The rows come from 5 hidden closed curves, with some noise, and rows from the same curve form a group. Each curve winds through 8 dimensions. The rows are also pushed far along 5 directions, which tell nothing about the answers.
(in the rows, 100 means zero)
Some rows, each with its group after it:
110,111,97,104,105,105,81,108,89,119,91,98,92,91,114,108,79,116,114,108,102  Y
92,93,99,104,82,93,101,117,91,113,106,95,97,89,113,107,98,103,110,116,103  J
94,130,106,111,122,94,126,99,117,116,102,107,54,117,69,93,114,100,103,93,90  B
97,73,83,84,89,114,117,108,92,96,104,98,118,94,85,94,113,77,102,105,82  Z
115,107,97,88,90,115,98,87,98,96,85,132,120,93,89,94,62,102,92,77,92  B
91,117,121,94,99,84,73,100,113,99,77,113,108,89,129,111,97,112,126,97,89  S
109,110,102,114,97,91,107,101,109,109,110,86,104,101,72,78,116,86,66,112,119  B
104,135,118,117,141,78,96,81,121,114,99,97,62,123,103,103,97,121,109,97,104  Y
128,143,115,109,122,84,60,99,101,113,75,92,113,103,109,105,93,112,114,97,111  B
103,111,113,100,104,108,97,106,87,116,90,123,76,97,114,110,79,124,107,90,108  Z
104,98,112,94,98,100,112,101,98,112,97,117,90,107,104,105,107,112,108,97,102  B
64,129,118,107,111,73,100,100,131,87,92,81,98,103,104,103,142,82,111,87,78  Y
75,65,102,88,89,101,133,107,108,86,115,105,97,106,94,103,126,84,101,106,83  S
103,79,93,90,73,111,103,109,80,96,108,117,94,97,105,110,104,111,113,94,99  Z
105,106,119,104,98,96,88,106,91,129,88,116,84,85,135,109,71,132,113,117,121  J
114,103,96,114,123,94,100,104,106,123,107,72,99,98,76,76,116,81,76,132,119  Z
111,116,97,105,110,113,107,98,105,114,93,104,88,100,90,73,82,108,78,102,113  Z
114,104,110,97,104,98,81,94,102,104,86,108,110,95,114,114,82,107,105,95,102  Z
96,118,109,109,100,79,71,105,100,91,104,80,125,101,98,88,104,88,71,91,108  J
102,123,98,93,120,101,102,94,102,99,98,114,61,126,86,101,100,111,117,64,75  B
92,111,111,110,115,92,86,97,114,96,94,79,106,101,123,110,97,103,96,105,106  J
92,84,102,95,104,104,125,88,118,101,104,117,72,102,95,100,106,100,102,101,86  Z
107,73,78,92,65,116,115,111,96,91,105,98,129,93,84,107,103,83,107,114,88  J
108,106,122,105,86,89,70,108,89,116,87,102,111,83,138,111,105,124,109,112,126  B
84,97,91,100,97,103,89,100,102,74,100,82,129,92,104,100,113,84,98,97,93  B
83,86,107,99,114,99,117,92,120,101,109,99,73,118,106,111,111,113,115,119,102  B
96,106,90,107,105,105,121,91,109,103,106,93,75,109,92,101,101,98,99,92,92  S
92,89,85,109,111,104,115,109,107,109,117,71,88,110,80,95,108,85,90,128,101  Y
97,97,105,93,90,92,104,96,104,96,96,101,127,96,93,98,96,82,89,103,107  Y
95,113,104,96,110,88,126,84,110,116,105,115,60,118,84,102,95,101,109,88,96  S
97,102,104,81,91,96,79,94,104,80,93,107,126,114,103,110,108,98,112,71,78  B
71,88,104,98,87,86,103,102,112,86,110,83,108,95,104,95,144,84,99,109,102  Y
64,92,108,94,104,94,87,98,126,77,98,71,123,108,119,122,123,87,111,107,86  B
93,114,100,107,101,102,85,110,108,87,94,80,121,97,87,106,117,83,98,99,92  J
118,104,97,103,102,108,104,105,81,114,106,115,68,107,91,97,93,119,101,94,115  Z
105,100,98,109,90,105,96,103,102,112,104,106,69,94,105,101,88,121,101,114,115  Z
86,115,102,105,109,90,103,90,119,87,102,95,84,110,90,102,130,99,117,93,86  B
106,117,97,90,95,89,84,104,84,100,95,106,129,101,83,91,91,85,95,77,89  J
88,85,96,109,88,99,116,104,111,113,107,83,94,86,106,98,110,94,97,136,115  Y
113,94,91,103,83,121,86,109,84,104,95,108,100,84,106,114,83,114,111,108,107  J
92,73,100,86,87,102,103,96,99,82,108,106,118,105,104,104,115,98,103,101,98  J
105,91,100,96,78,99,87,112,86,96,99,88,130,92,115,99,111,94,90,100,108  B
115,84,90,102,91,113,106,112,69,114,105,100,97,94,113,114,81,112,108,108,113  J
79,103,96,80,84,100,107,98,104,72,84,119,110,95,98,115,106,81,129,64,60  Y
72,100,116,109,108,82,76,96,128,92,97,67,114,85,116,107,136,85,95,119,101  Z
122,100,95,104,106,110,109,104,89,115,97,111,69,93,97,89,85,106,88,96,109  Y
117,105,101,97,100,105,106,102,95,100,98,108,121,102,80,71,98,91,66,90,105  S
105,107,112,97,99,89,89,98,98,99,92,96,141,98,99,103,94,86,87,97,107  Y
118,127,110,99,111,99,93,102,101,112,84,111,111,100,78,91,79,89,81,84,97  Z
104,93,98,111,81,95,98,117,80,125,104,92,96,83,119,106,95,111,106,125,121  J
99,123,118,110,110,83,50,87,118,95,82,82,116,86,129,104,107,109,98,103,114  Z
105,125,104,106,99,93,90,104,91,118,98,102,94,101,92,86,95,107,90,95,114  S
93,84,100,101,83,99,108,99,108,88,103,92,115,89,110,103,120,89,96,104,96  S
73,104,108,107,116,82,97,104,137,91,104,62,105,108,98,90,140,79,92,122,94  Z
123,137,118,97,92,90,70,94,105,104,67,126,126,83,102,89,81,102,88,69,93  Z
91,123,102,89,123,92,100,81,118,76,87,102,104,115,81,86,114,79,96,62,78  Y
121,118,104,97,107,95,82,81,108,104,81,103,125,99,103,97,72,98,90,93,108  S
104,87,105,98,91,115,105,110,79,116,97,121,88,85,124,98,90,127,105,107,114  S
127,117,105,105,113,89,116,85,102,114,102,112,87,109,71,69,100,97,73,93,120  Y
114,100,89,81,75,116,89,104,85,83,86,107,167,92,80,93,76,69,71,68,84  B
98,98,120,94,83,88,72,111,93,93,86,108,131,82,129,110,109,105,108,93,97  S
103,104,99,113,107,89,79,103,108,92,108,69,109,105,104,105,114,93,88,105,99  Y
109,116,99,102,101,98,86,104,90,107,97,111,88,100,97,87,100,115,106,93,101  S
103,136,109,102,113,88,105,99,97,104,87,117,76,106,98,97,111,108,118,63,82  J
102,122,101,108,102,97,97,98,114,100,100,105,74,109,87,93,98,108,95,90,100  Z
128,87,100,97,92,103,105,89,86,111,100,113,105,99,105,107,77,105,88,93,115  S
99,102,102,96,95,93,88,86,110,88,95,99,124,103,112,111,93,100,108,92,90  Y
116,74,85,97,108,127,147,92,93,99,118,115,80,117,70,89,94,97,76,97,106  J
132,122,93,92,107,105,97,89,91,100,84,133,85,105,91,107,74,109,123,61,71  S
144,95,99,107,102,105,88,102,76,125,96,89,133,92,100,95,73,101,74,128,145  J
98,74,88,93,97,110,107,108,98,95,115,96,110,106,80,86,99,90,87,120,101  S
122,145,117,105,135,81,110,83,114,116,86,116,84,118,69,77,83,95,81,81,107  Y
92,104,102,109,121,97,111,112,97,130,110,98,58,108,90,101,93,110,110,127,113  J
94,126,113,120,158,82,124,78,136,120,107,81,42,128,83,90,107,100,88,114,115  S
118,135,120,97,114,97,87,93,102,113,69,113,117,101,107,109,86,106,107,76,98  B

New rows, each followed by its group:
106,115,106,98,82,94,80,113,96,96,87,97,124,95,111,95,104,103,98,92,104  Z
107,140,120,109,121,83,80,98,104,106,86,105,93,100,84,102,111,92,95,72,92  Z
83,84,103,101,112,100,105,102,103,107,111,98,73,97,95,114,118,96,112,113,92  Z
85,80,97,104,77,114,107,110,106,92,103,102,83,86,122,122,110,115,122,114,94  J
98,98,112,104,97,96,92,113,88,116,95,103,93,89,122,120,87,112,113,113,113  Y
97,80,93,77,80,104,100,81,96,70,98,116,134,101,106,104,103,91,107,73,83  Y
99,86,98,100,107,100,103,104,85,110,108,90,96,105,115,113,92,107,108,115,112  J
109,79,80,87,78,123,108,109,74,95,109,115,106,101,84,99,91,100,97,90,99  Z
120,97,99,91,95,99,93,93,85,99,98,113,120,104,92,93,98,100,98,91,107  J
90,112,95,88,114,92,96,95,107,69,103,99,109,124,74,99,118,77,104,59,63  Y
82,92,96,93,96,109,109,93,100,97,108,113,73,110,113,104,95,119,110,85,90  S
136,109,102,87,111,110,120,95,88,121,83,154,75,101,82,86,67,115,113,83,91  S
110,101,100,103,105,100,115,99,111,104,96,94,109,104,88,97,111,89,99,113,103  J
138,124,105,91,113,100,81,85,88,105,78,128,111,98,87,102,81,99,104,62,89  Z
95,111,112,104,106,88,85,111,109,110,97,89,91,107,110,105,105,108,107,111,103  B
105,95,110,101,100,108,107,102,95,122,91,101,100,94,119,119,93,112,109,116,117  B
133,83,94,109,81,113,96,115,85,113,108,98,119,91,86,96,86,102,76,129,132  J
93,96,95,96,98,112,112,97,110,97,95,100,94,98,109,90,101,104,99,103,98  Z
106,105,116,96,97,92,87,97,101,106,88,115,110,97,118,100,82,114,100,98,107  J
117,134,108,97,121,92,86,105,95,114,81,113,93,103,86,94,95,99,111,80,83  Z
67,105,105,94,113,87,111,94,134,68,100,74,114,117,95,95,150,70,98,86,72  Z
94,93,88,94,92,104,111,95,109,86,106,87,106,111,88,110,128,86,112,92,82  B
108,128,122,112,111,82,79,111,100,116,86,87,105,95,111,99,115,101,95,104,116  Z
65,75,95,111,106,95,124,100,118,88,130,68,73,113,107,110,147,97,107,117,91  Y
89,113,99,103,106,95,103,95,118,106,94,96,85,99,102,95,103,101,110,106,91  Y
106,95,85,90,110,122,137,91,99,94,96,142,71,108,85,89,69,113,120,86,76  B
94,89,91,107,95,105,84,105,96,94,112,88,90,98,107,110,98,110,104,114,107  J
85,113,111,91,102,99,100,97,105,78,94,106,112,112,96,99,115,92,91,64,86  Z
115,85,87,87,93,111,115,101,92,110,99,119,99,93,82,86,96,92,102,100,85  Z
103,118,99,104,107,95,90,103,98,102,101,102,90,106,87,83,110,106,100,93,97  S
60,87,101,113,99,88,62,121,110,79,110,30,128,85,127,110,158,74,90,128,107  Y
99,93,106,105,94,86,66,102,103,97,107,71,118,101,119,104,118,104,93,120,122  B
126,92,92,94,78,107,95,104,80,101,104,114,112,100,86,94,93,101,89,90,109  Z
133,95,100,97,89,115,89,101,83,130,81,121,115,70,108,104,59,108,95,111,115  Z
102,121,108,114,121,92,113,92,118,113,102,88,88,108,85,72,108,96,67,107,118  S
109,95,101,108,103,90,126,87,108,105,113,100,91,112,88,102,100,98,90,105,108  Y
116,117,107,102,110,90,118,93,104,109,92,107,94,105,81,96,105,85,92,83,95  S
101,102,88,101,100,108,93,101,96,96,108,90,105,108,91,95,91,99,88,94,98  S
108,120,105,94,84,95,84,109,101,93,85,107,122,101,102,89,99,100,98,82,92  Z
119,97,91,105,104,100,86,98,99,118,105,95,89,98,91,85,80,105,88,127,125  Y
114,106,92,113,95,93,77,106,92,110,100,74,115,90,104,106,106,97,106,123,117  J
74,69,92,93,88,111,142,103,119,93,115,102,90,98,77,94,122,74,89,108,78  Z
104,111,101,101,121,99,109,97,118,78,96,105,93,112,85,92,118,90,99,74,65  S
79,83,91,111,90,108,117,107,116,91,116,87,74,99,102,108,115,102,101,116,94  J
102,115,106,108,81,92,70,108,95,102,91,98,100,81,121,100,114,115,110,100,109  Z
87,100,103,94,89,112,99,102,92,110,95,108,75,95,124,123,100,116,117,82,92  B
111,92,83,87,99,120,133,97,94,101,109,125,86,113,61,60,95,95,74,85,92  Z
80,56,78,91,48,113,112,117,92,84,118,91,121,82,100,100,129,84,101,118,93  Z
106,99,106,99,104,95,90,92,106,88,95,80,139,102,105,93,111,86,78,102,114  B
108,67,95,97,75,110,95,112,90,106,104,86,142,82,99,111,87,80,79,129,118  Z
129,93,102,100,92,103,78,95,89,102,92,85,152,88,107,90,92,90,65,110,134  Z
107,83,93,103,115,105,108,89,98,110,117,91,90,111,91,90,80,102,77,120,124  J
98,105,101,90,101,98,102,108,108,96,99,98,116,116,82,99,99,85,94,89,83  B
96,96,107,96,92,104,93,112,93,113,99,115,91,91,105,86,95,114,97,109,107  Z
130,106,100,120,127,97,92,101,109,105,103,77,104,101,84,83,103,91,70,120,116  S
87,98,93,91,95,111,124,110,103,98,101,107,97,108,77,107,100,87,108,92,75  B
77,88,71,85,103,117,138,96,117,69,117,98,93,126,49,79,124,66,92,78,57  Z
110,109,105,105,95,100,89,110,98,93,100,105,104,103,89,97,103,102,91,92,100  J
85,86,99,99,77,98,98,110,97,86,106,89,122,87,109,91,121,89,86,104,102  B
113,100,100,90,83,98,103,98,94,87,90,108,135,92,91,101,110,77,95,74,84  S
112,133,101,91,110,89,103,80,115,95,82,128,88,110,74,83,86,94,105,69,83  Y
100,103,115,99,102,104,86,107,91,116,85,114,90,87,125,125,82,116,121,102,101  Z
129,100,94,109,101,100,89,90,94,106,99,87,108,94,100,99,103,100,90,108,123  Z
89,112,106,106,109,87,112,89,118,93,107,78,103,116,88,101,114,79,77,84,97  S
99,93,106,99,105,106,107,105,98,113,98,106,89,98,101,114,89,101,103,107,101  Z
113,90,101,97,93,105,116,106,97,115,97,109,91,98,103,97,95,104,102,110,104  Z
93,73,90,109,100,98,105,101,106,95,123,73,90,105,106,88,117,101,83,132,122  B
105,81,91,105,102,116,123,103,110,101,108,103,79,99,101,100,90,106,94,112,92  S
91,114,94,107,105,95,100,100,102,103,103,92,82,101,102,99,92,100,104,92,91  J
102,76,95,93,70,99,109,95,89,118,107,105,99,89,113,115,86,105,108,118,120  S
100,80,92,108,108,103,142,102,99,117,123,85,80,105,68,76,120,80,66,128,128  Y
109,118,119,113,117,81,90,91,117,106,95,80,114,102,100,81,109,91,64,106,124  Y
90,104,112,114,112,105,104,94,115,114,97,104,52,93,126,109,98,131,115,120,115  J
87,125,116,99,106,83,73,91,113,80,88,107,95,103,119,103,122,115,126,76,84  B
107,92,92,92,84,110,100,108,79,98,105,114,94,102,96,104,100,108,106,87,100  Z
89,84,99,87,84,110,72,107,92,87,91,89,152,83,119,101,97,91,91,107,104  Z
